There are 10 hidden switches. A switch that is on adds its own fixed numbers to the row, and there is some noise. The rows also spread widely along 12 directions, which tell nothing about the answers.
(in the rows, 128 means zero)
Some rows, each with its switches (1 for on, 0 for off) after it:
[140 124 144 126 145 127 176 152  98 125 152 140 133 121 129 176 140 157
 167 100 111 114 120 119 153 167 149 124  81 159 104 145 103 128 131 113
 141] | 1 0 0 1 1 1 0 1 0 0
[ 99 128 116 153 142 117 147 173 124 130 105 106 142 169 135 117 155 162
 168 123  86 128 137 131 113 143 121  85 117 147 110  99 106  99 121 159
 171] | 0 0 0 0 0 1 1 0 1 0
[195 142 136 128 138 110 169 128 131  89 137 141 108 130 141 144 132 173
 116 126 128 152 134  88 160 132 115 139 129 116 112 134 162 119 106  97
 111] | 1 1 0 0 0 0 0 1 0 0
[151 158 111 144 131 130 181 139 157 120 139 136 140 153 131 149 127 134
 152 135 149 170 145 109 156 166 120 136 109 131 137 111 124 174 129  86
 119] | 0 0 0 0 0 0 0 0 0 1
[134 127 123 118 158 178 188 163 102 116 159 116  89 129 105 122 173 130
 129  97  89 148 125 106 162 169 153 127 134 122 144 155  47 159 152 128
 121] | 0 1 0 0 0 1 0 1 1 0
[146 139 109 155 140 115 189 136  83  94 137 137 107 107 135 136 150 145
 129 128 119 108 106  96 149 127 148 146 155 140 144 118 129 120 141 127
 109] | 0 1 0 1 0 0 1 0 1 0
[135 143 128 127 123  94 181 162 122 128 120 134 117 172 137  99 149 143
 157 146 147 135 123 125 114 142 124  93 154 135 133 115 128 119 145  68
 131] | 0 0 0 0 0 1 1 0 0 1
[ 62 131 129 134 151 103 152 175 111 145 120 132 148 146 145 140 174 121
 177 114 124  96  98 137  96 143 120  77 117 137 141  99  62 136 149 130
 156] | 0 0 0 1 0 0 0 0 0 1
[ 94  91 171 120 164 102 173 183 120 133 179 107  91 157 122 148 176 128
 192 120 134 107 104 101 107 154 112  97  76 120 147 101  81 160 161  77
 143] | 0 1 1 0 0 0 1 1 0 0
[174 152 161 103 131  99 169 129 113  97 104 173 121 107 142 131 162 145
 108 130 150 132 110  90 117 110 116 119 168 120 132 134 144 110 121  81
 126] | 1 0 0 1 0 0 0 0 0 1
[102 180 151  86 126 173 173 132 120 131  85 154 107 146 110  75 175 116
 142 106  75 120 158 132 120 156 166 108 161 148 137 117  68 109 131  88
 176] | 0 1 0 0 0 1 1 0 0 0
[143 112 146 205 123  61 147 124 138  74 149 138 108 140 168 169 152 207
 183 139 127 146 129  86 161  94  86 179  99 107  98  59 190 105 118 133
 127] | 1 0 1 0 0 0 1 1 0 0
[128 149 184 115 142 105 178 129 134  88 128 151 149 109 129 121 194 162
 144 116  86  70 148  79 124 191 116 149  88 151 101  85 101 120  94  97
 134] | 1 1 1 0 0 1 1 0 0 0
[108 114 127 119 145 155 175 173  59  56 200  95  26 115 136 116 174 165
 114 104  92 133 105  94 187 149 127 150 161  89 142 121  67 142 162 101
  63] | 0 0 0 1 1 1 1 0 1 1
[105 191  76 117 164 130 177 150 117  58 129  94 134 106 142 131 113 154
 106 118 141 101 119 112 170 161 106  95 143 130 153  88 176 122  93 100
 110] | 0 0 0 1 0 1 1 1 1 1
[129 138 143 125 141 112 178 159 107 113 104 128 121 126 119 128 166 142
 152 118 121 118 115 109 118 119 133  88 145 140 134 124 135 101 134 105
 160] | 1 0 1 1 0 1 1 0 0 0
[162 139 150 121 149 136 187 142 130 124 162 143 108 122 118 163 152 134
 156 100 144 150 122 100 164 159 132 135 110 118 133 148 108 167 136  82
 118] | 1 0 1 0 0 1 0 1 0 0
[133 154 142 110 147 147 183 124 116 107 152 146  95 113 123 153 150 127
 138 107 135 122 120 106 168 154 144 145 119 124 155 119 127 157 137  78
 125] | 1 1 0 0 0 0 0 1 1 0
[162 154  95 150 106 162 229 129  98 107 157 129  60 173 107  97 136 138
 154 131  87 141 154 140 196 171 196 167 159 165 131 137  91 142 177  63
 109] | 1 1 1 1 0 0 1 0 0 0
[173 165 137 118 151 168 151 131 138  87 121 132 123 119 127 170 128 169
 110  87  83 166 160  88 167 167 124 132 108 133  92 143 124 133  82 137
 140] | 1 0 0 0 0 0 1 0 1 1
[186  81 120 132 174  85 180 181 101  91 170  68 139 134 128 160 131 179
 122 144 112 100 110  83 129 182 106 114  77 149 101 140 143 131 122 135
  96] | 1 0 0 0 0 0 0 1 1 1
[115 139 131 108 140 155 183 123  95 128 146 132  98 122 112 127 149 105
 152 135 122 101 125 130 146 157 171 159 140 145 157 118 102 150 170  85
 121] | 0 0 0 0 0 0 0 1 0 0
[128 163 128  64 162 171 181 157 118 126 134 105 109 133  99 116 131 113
 128 102 119 112 137 118 131 193 145  82 125 140 149 143  93 146 121  67
 135] | 0 1 0 0 0 1 1 0 0 0
[160  89 120 114 169 106 157 182 101 109 143  75 101 153 123 135 121 157
 133 130 117 134 110 100 107 134 116  77 119 123 124 143 138 110 127 127
 124] | 0 1 0 0 0 0 1 0 0 0
[192 139 146 118 126 143 240 137  84  71 129 137 103  99  99 115 158 146
 111 141  98 116 134  70 164 153 188 170 140 183 141 145 159 116 139  71
 134] | 0 1 1 1 1 1 1 1 1 1
[119 120 116  98 142 141 200 194  66 154 106 117 125 163 104  82 166 113
 147 114  88 100 105 139  98 168 183  67 153 172 140 175  46 116 167 122
 155] | 0 1 0 0 1 1 0 0 0 1
[138 154 104  51 183 132 157 155  95 129 122  94 132 111 117 146 100 100
 103 121 173  97  91 123 105 156 134  58 153 124 164 159 145 133 119  93
 113] | 0 0 0 0 0 0 0 0 0 0
[133 154 184  88 163 149 140 152 124 104 133 164 102  93 137 172 166 125
 113  83 147 167 111  66 128 125  95 111 130  81 149 134  92 160  98 110
 132] | 0 0 0 0 1 0 1 0 1 0

New rows. What belongs after each?
[102 144 158  88 148 145 156 158 101 124 139 128  71 143 124 130 161 131
 147 101 114 117 121 130 123 141 134  86 136 125 138 126  88 125 146  76
 151] | 1 0 0 1 0 0 1 0 1 0
[178 161 130 140 127 126 173 131 128 126 123 174  97 133 140 144 139 128
 133 117 171 202 116  99 143  95 125 131 181  91 147 149 114 149 139  98
 118] | 0 0 0 0 0 0 1 0 0 0
[116 165 122 128 156 115 185 141 114  81 129 119 137 102 131 140 153 131
 129 118 144  94 108  91 143 157 113 124 128 130 154  92 147 149 111 105
 118] | 1 0 1 0 0 0 1 0 1 1
[191 112 181 112 143 124 140 134 129  65 123 121  79 127 130 132 158 194
 109 123  72 159 160  64 132 112 105 145 122 108  93 113 162  81  97 120
 141] | 1 1 0 0 0 0 1 0 0 0
[123 166 150  83 145 156 167 119  85  74 128 145  98  90 129 135 154 135
 113  83  93  92 123 103 165 167 152 144 133 133 133 128 111 122 109 106
 118] | 1 1 1 0 1 0 0 0 0 1
[119 153 154 132 143 142 171 132 115  94 128 153  99 113 129 132 175 158
 148  92  94 129 136  97 153 136 126 144 125 119 126 106 103 120 120 121
 145] | 1 1 0 0 0 1 1 1 0 0
[142 135 128 106 153 125 224 172  94 119 123 130 124 118 101  81 189  96
 119 140 148 118  96  83 111 147 141 108 173 126 186 141  78 156 166  81
 112] | 0 1 0 0 0 1 0 0 0 1
[172 126 123 104 140  58 163 152 102  82 153 114  92 163 164 107 127 178
 108 141 140 105 102 111 131 147 103  97 150 119 107 135 153 102 119  73
  74] | 0 1 1 0 0 0 0 1 0 1
[177 176  77 132 138 143 190 137  84  95 119 137  99 129 137 114 123 146
  89 109 111 139 119 113 167 142 158 118 194 141 128 165 103 116 121 125
  94] | 0 1 0 1 0 0 1 0 1 0
[137 118 173 144 132  87 146 105  91 102  97 163 150  81 138 164 176 154
 164 123  95  75 112  90 109 111 150 176 113 158 110  99 165  80 130 162
 161] | 1 0 1 0 0 0 0 0 0 1
[163 155 109 120 143 158 219 149 108 114 115 135  78 138 105  97 155 106
 116 136 150 174 115  97 145 108 162 116 197 121 190 145 119 157 161  80
 134] | 0 1 0 0 0 0 1 1 1 0
[107 123 144 134 144 129 198 143 103  92 158 111  88 116 110 114 182 140
 162 140 122 109 124  99 150 138 132 162 131 119 164  80 122 144 165  83
 122] | 1 0 0 0 0 1 1 1 0 0
[100 134 149 173 131 100 213 159 124 124 125 156 136 138 125 120 203 142
 192 131 123 111 121 102 127 132 131 131 107 152 150  78  91 139 155  97
 165] | 1 1 0 1 0 1 1 1 0 0
[149 146 147 162 127 105 153 119 132 104 134 170 139 116 155 190 142 168
 161 107 114 135 132 102 155 136 129 157  97 146  99 116 138 124 114 128
 142] | 0 0 1 1 0 0 0 1 0 1
[105 133  83 185 133 107 207 151  80  50 144  99 111 107 132 122 148 167
 157 137 110 100 107  94 179 127 140 163 132 147 158  63 174 110 144 127
 110] | 0 1 1 1 1 1 1 0 0 1
[ 98 146 139 131 142  94 179 142  76 126  96 155 136 127 138 118 177 142
 161 107  84  46 103 132 103 135 163 101 135 175 117 122  89  78 132 136
 165] | 1 1 1 1 0 0 1 1 0 0
[105 157 168  70 173 157 227 144 120 103 148 123 140  93  83 124 181  91
 134 123 107  36 132  87 119 221 155 129  83 178 166 103  77 172 130  47
 142] | 1 1 1 1 0 0 1 1 0 0
[150 123 166 106 155 186 184 143 136  76 156  96  92 115  91 140 166 141
 124 135  77 148 165  66 151 171 137 177  93 141 143 100 120 163 135  94
 142] | 0 0 0 0 0 0 1 1 1 1
[ 94 154  77 171 170  99 199 186 147 113 128 101 175 151 133 147 144 124
 161 132 169 132 100 100 134 159  91  77 104 136 170  85 118 184 118 124
 138] | 0 0 1 0 0 0 1 1 1 1
[ 98 138 129 133 142 169 179 139  92 114 121 126  74 122 109 112 174 113
 155 115 107 142 119 116 144 107 156 143 172 111 172 103  89 139 174 122
 144] | 1 0 0 0 0 0 1 0 0 0
[121 125 146 154 108  93 201 148 116 135 117 157 108 159 128 129 151 127
 197 158 161 139 114 113 117  96 151 124 124 152 163  88 159 123 171  50
 174] | 0 1 0 1 1 0 1 0 0 0
[128 173 139 153  99 143 213 107 107  73 142 162  94 131 129 121 161 171
 164 112  78 110 160 114 203 176 172 197 109 170 112  86 139 126 128  75
 135] | 1 1 1 0 1 1 1 1 1 1
[158 153 137 148 148  97 179 130 145 126 125 166 188  94 142 198 132 138
 164 116 178 131 111  85 140 143 110 135  89 139 135 120 173 156 108 110
 139] | 0 0 0 0 0 1 0 1 0 1
[103 162 107 111 164 161 156 170 134 123 122 110 109 136 121 159 123 118
 154  86 154 176 117 118 144 136 109  66 131 100 164 124 127 156 124 106
 157] | 0 0 0 0 0 1 1 0 0 1
[116 160 102 130 161 166 193 148  99 112 162 131  81 135 121 139 144 126
 147  75 105 130 116 121 177 171 151 120 136 122 145 144  53 168 140 117
 111] | 1 1 1 0 0 0 1 1 0 0
[149 153 148 138 124 133 175 161 158  76 137 131  87 172 133 113 168 189
 136 110  81 173 168  97 165 151 103 108 115 124  96 104 111 117 101  88
 147] | 1 1 1 1 0 1 1 0 1 0
[104  88 142 126 150 159 157 190 112 120 147  91  54 181 113 135 153 149
 181 107  94 183 129 125 140 109 134  87 104 111 151 118 101 130 164 119
 182] | 1 1 0 0 1 0 0 1 0 0
[ 70 166 104  96 178 177 188 146  91  88 142  91 102 116 105 112 152 114
 133  93  82  65 124 124 161 190 151 112 126 141 162 100  77 148 127 117
 129] | 1 1 1 0 0 0 1 1 0 0
[ 86 160 145 134 118  63 180 157 127  87 146 144 125 159 167  97 175 165
 148 158 150  78 119 117 132 168  87 119 123 132 127  45 113 129 116  47
  99] | 1 0 0 1 1 0 1 0 1 0
[ 87 138 159 140 130 123 177 162 115 124 117 151 100 142 126 130 186 133
 188  99 108 130 118 115 123 120 138 100 125 136 143 101 102 118 154  96
 184] | 0 1 1 1 0 1 1 0 0 1
[ 81 157 158 122 117 106 153  98 131  96 152 128 106 142 147 146 131 169
 190 141 102  55 162 143 153 183 132 173  68 167 102  33 185 106 123  58
 147] | 1 0 0 0 0 0 1 1 1 0
[172 124 151 170 126  72 191 172 122 105 118 171 138 144 150 118 192 175
 138 130 128 161 117  68 114 112  99 115 146 126 112 128  97 116 124 118
 133] | 0 1 0 1 0 1 1 0 0 1
[136 122 137 138 132 100 166 161 142  75 145  99  83 170 138 108 147 179
 142 149 105 143 146 100 141 134 102 116 118 122 117  79 151 106 123  79
 130] | 0 1 1 1 0 0 1 0 0 0
[163 172 151 126 110 108 159 118 134  89 121 175  99 144 159 103 171 180
 114 128 118 154 147 111 163 135 108 149 167 110 103 109 128 105 110  83
 109] | 1 0 0 0 0 1 0 1 1 0
[121 178 125 100 110 131 209 142 102 125 117 153  82 174 128  61 165 121
 135 143 135 126 132 147 138 155 160 112 195 144 151 127  96 131 165  32
 126] | 0 0 0 0 0 1 1 1 1 1
[ 90 139 150 139 147 161 182 151 116  98 140 133  89 123 113 132 186 147
 175  91  84 139 140 100 160 143 137 142 108 123 147  90  93 143 146 117
 168] | 1 1 0 0 0 1 1 1 0 1
[ 96 127 152 123 165 102 182 178 111 126 152 130 118 133 133 152 172 145
 178 100 130  94 101 107 123 156 111  81  91 129 134 111  88 138 136  94
 148] | 1 1 0 1 0 1 1 1 0 0
[ 93 176 145 111 119 168 158 102  95  91 119 152  70 115 133 126 144 143
 150 107  95 121 146 131 176 124 163 167 150 129 142  85 134 110 134  95
 150] | 1 0 0 0 1 0 1 1 0 0
[125 160 137 137 117  93 145 124 145  58 121 129  99 163 160  88 158 192
 123 144  88 118 159 104 146 141  96 143 137 124  99  53 154  86  91  97
 118] | 0 1 1 0 0 0 1 0 1 0
[ 80 177 144  79 163 145 164 141 110  93 104 138 148  93 126 134 157 110
 119  95 123  77 111  98 128 172 134  98 117 141 162  98 116 138  96 105
 147] | 0 1 1 0 1 0 0 0 1 1
[127 119 133 175 110  99 188 146 104 113 131 142 133 164 141 119 159 167
 181 152  91 118 139 118 136 146 153 168 109 172 110  92 108 116 149 126
 145] | 0 0 0 0 1 0 1 1 0 1
[103 148 141 137 154 140 164 140  88  99 111 146 127  99 131 154 175 149
 140  93  77  93 119 106 136 139 145 130 127 151 122 115  91 114 125 164
 160] | 1 0 0 1 0 0 1 1 1 1
[179 177 116 158 114  83 212 146 156  87  81 146 165 163 134  98 148 177
 128 164 127 138 154 106 140 144 120 107 141 174 112  98 182  96  91  80
 155] | 1 0 1 1 0 1 1 1 1 0
[ 90 122 190  97 137 141 170 151  80 135 147 145  84 120 118 130 193 123
 172 107 107  96 113 116 118 145 160 139 124 138 140 121  66 130 165  88
 155] | 0 0 0 0 1 1 1 1 1 0
[116 135 196 139 157 122 185 140 142 132 109 182 143  95 113 171 200 101
 178 107 148 139 109  60 100 106 125 138 100 122 170  99 104 164 132 110
 192] | 0 1 1 0 0 0 1 1 0 0
[146 183 106 122 115 147 187 106 110  97 122 143 105 131 134 106 130 151
 125 133 111 119 152 132 175 163 162 161 166 150 123 115 141 115 126  85
 115] | 0 0 0 0 0 1 1 1 1 0
[179 116 131  99 148 116 177 178 104 117 144 105  94 168 124 107 145 160
 116 123 110 139 122 104 122 168 128  80 140 131 108 169  99 111 125  93
 113] | 0 1 0 0 0 1 1 0 1 0
[153 135 143 245  78  63 167 122 160 118 121 204 126 192 178 128 191 199
 201 147 106 195 154 118 165  94 114 193 129 127  83  77 110 120 140 142
 142] | 1 0 1 0 0 0 0 1 0 0
[163  72 138 146 145 121 211 203 106  84 142  74  77 165  97  90 176 175
 147 155  94 171 130  79 135 117 126 113 121 126 147 119 129 118 155 108
 150] | 1 1 0 0 1 1 1 1 0 0
[108 122 150 138 160 123 163 155 128 131 105 137 168 100 118 166 174 110
 163 132 135 119 110  90  96 117 126 121 107 137 162  97 117 142 135 137
 175] | 0 0 0 1 0 0 0 0 0 0
[ 83 149 140 154 149 112 150 134 100  86 126 143 126 101 151 165 153 160
 164  98 114  99 110 104 152 123 122 142 115 125 130  76 137 112 106 154
 144] | 1 0 1 0 1 0 1 1 0 0
[132 132 171 112 137 154 174 147 117 127 159 143  87 147 116 136 176 140
 159  86  77 127 142 107 147 186 153 134  99 142 105 140  50 145 139  96
 139] | 0 1 1 0 0 1 1 0 1 0
[105 153 181  95 140 145 143 119 128 129 148 147  80 135 130 180 136 138
 188  84 112 112 141 132 146 157 141 125  86 133 113 111 122 129 128  72
 167] | 1 0 1 0 0 0 1 1 0 0
[132 140 174 128 122 135 167 128 114 107 121 171  82 128 133 148 179 143
 158 106 109 148 129 111 143 106 144 145 137 126 130 122 113 123 152  94
 163] | 1 0 1 1 0 0 0 1 0 1
[132 140 117 120 153 192 228 161 107  84 144  87  83 127  75 123 150 130
 151 108  78 133 148 104 176 173 174 128 106 166 156 125 125 145 154  87
 164] | 1 1 1 1 0 1 1 1 0 1
[151 157  97 108 138 114 213 160 107 106 141 101 109 156 118 104 124 138
 129 149 146 105 121 130 150 172 143  92 149 159 144 133 147 128 137  45
 112] | 0 0 1 1 0 1 1 1 1 0
[109 119 179  93 143 108 161 161 131  89 159 106  49 148 128 104 173 143
 153 134 148 134 116  90 125 121  90 105 131  84 158  76 148 130 145  33
 128] | 0 1 1 0 0 1 1 0 0 0
[ 84 162 118 145 135 122 165 131 104 127 124 161 118 124 148 165 142 137
 188  80 129 107 104 141 157 129 150 104 121 142 138 112 129 116 142 115
 160] | 0 1 1 1 0 1 0 1 0 1
[ 80 197 103 117 150 170 175 120 101 107 124 157 115  98 133 142 158 111
 135  83 111 100 115 136 176 156 154 128 157 129 157 116  64 152 131 126
 129] | 1 0 1 1 0 0 0 1 0 0
[114 147 103  94 136 158 201 171 114 158 117  99  84 188  95 101 120  85
 167 139 154 154 123 154 117 141 170  70 163 146 185 137 120 152 187  44
 166] | 0 0 0 0 0 0 1 0 0 1
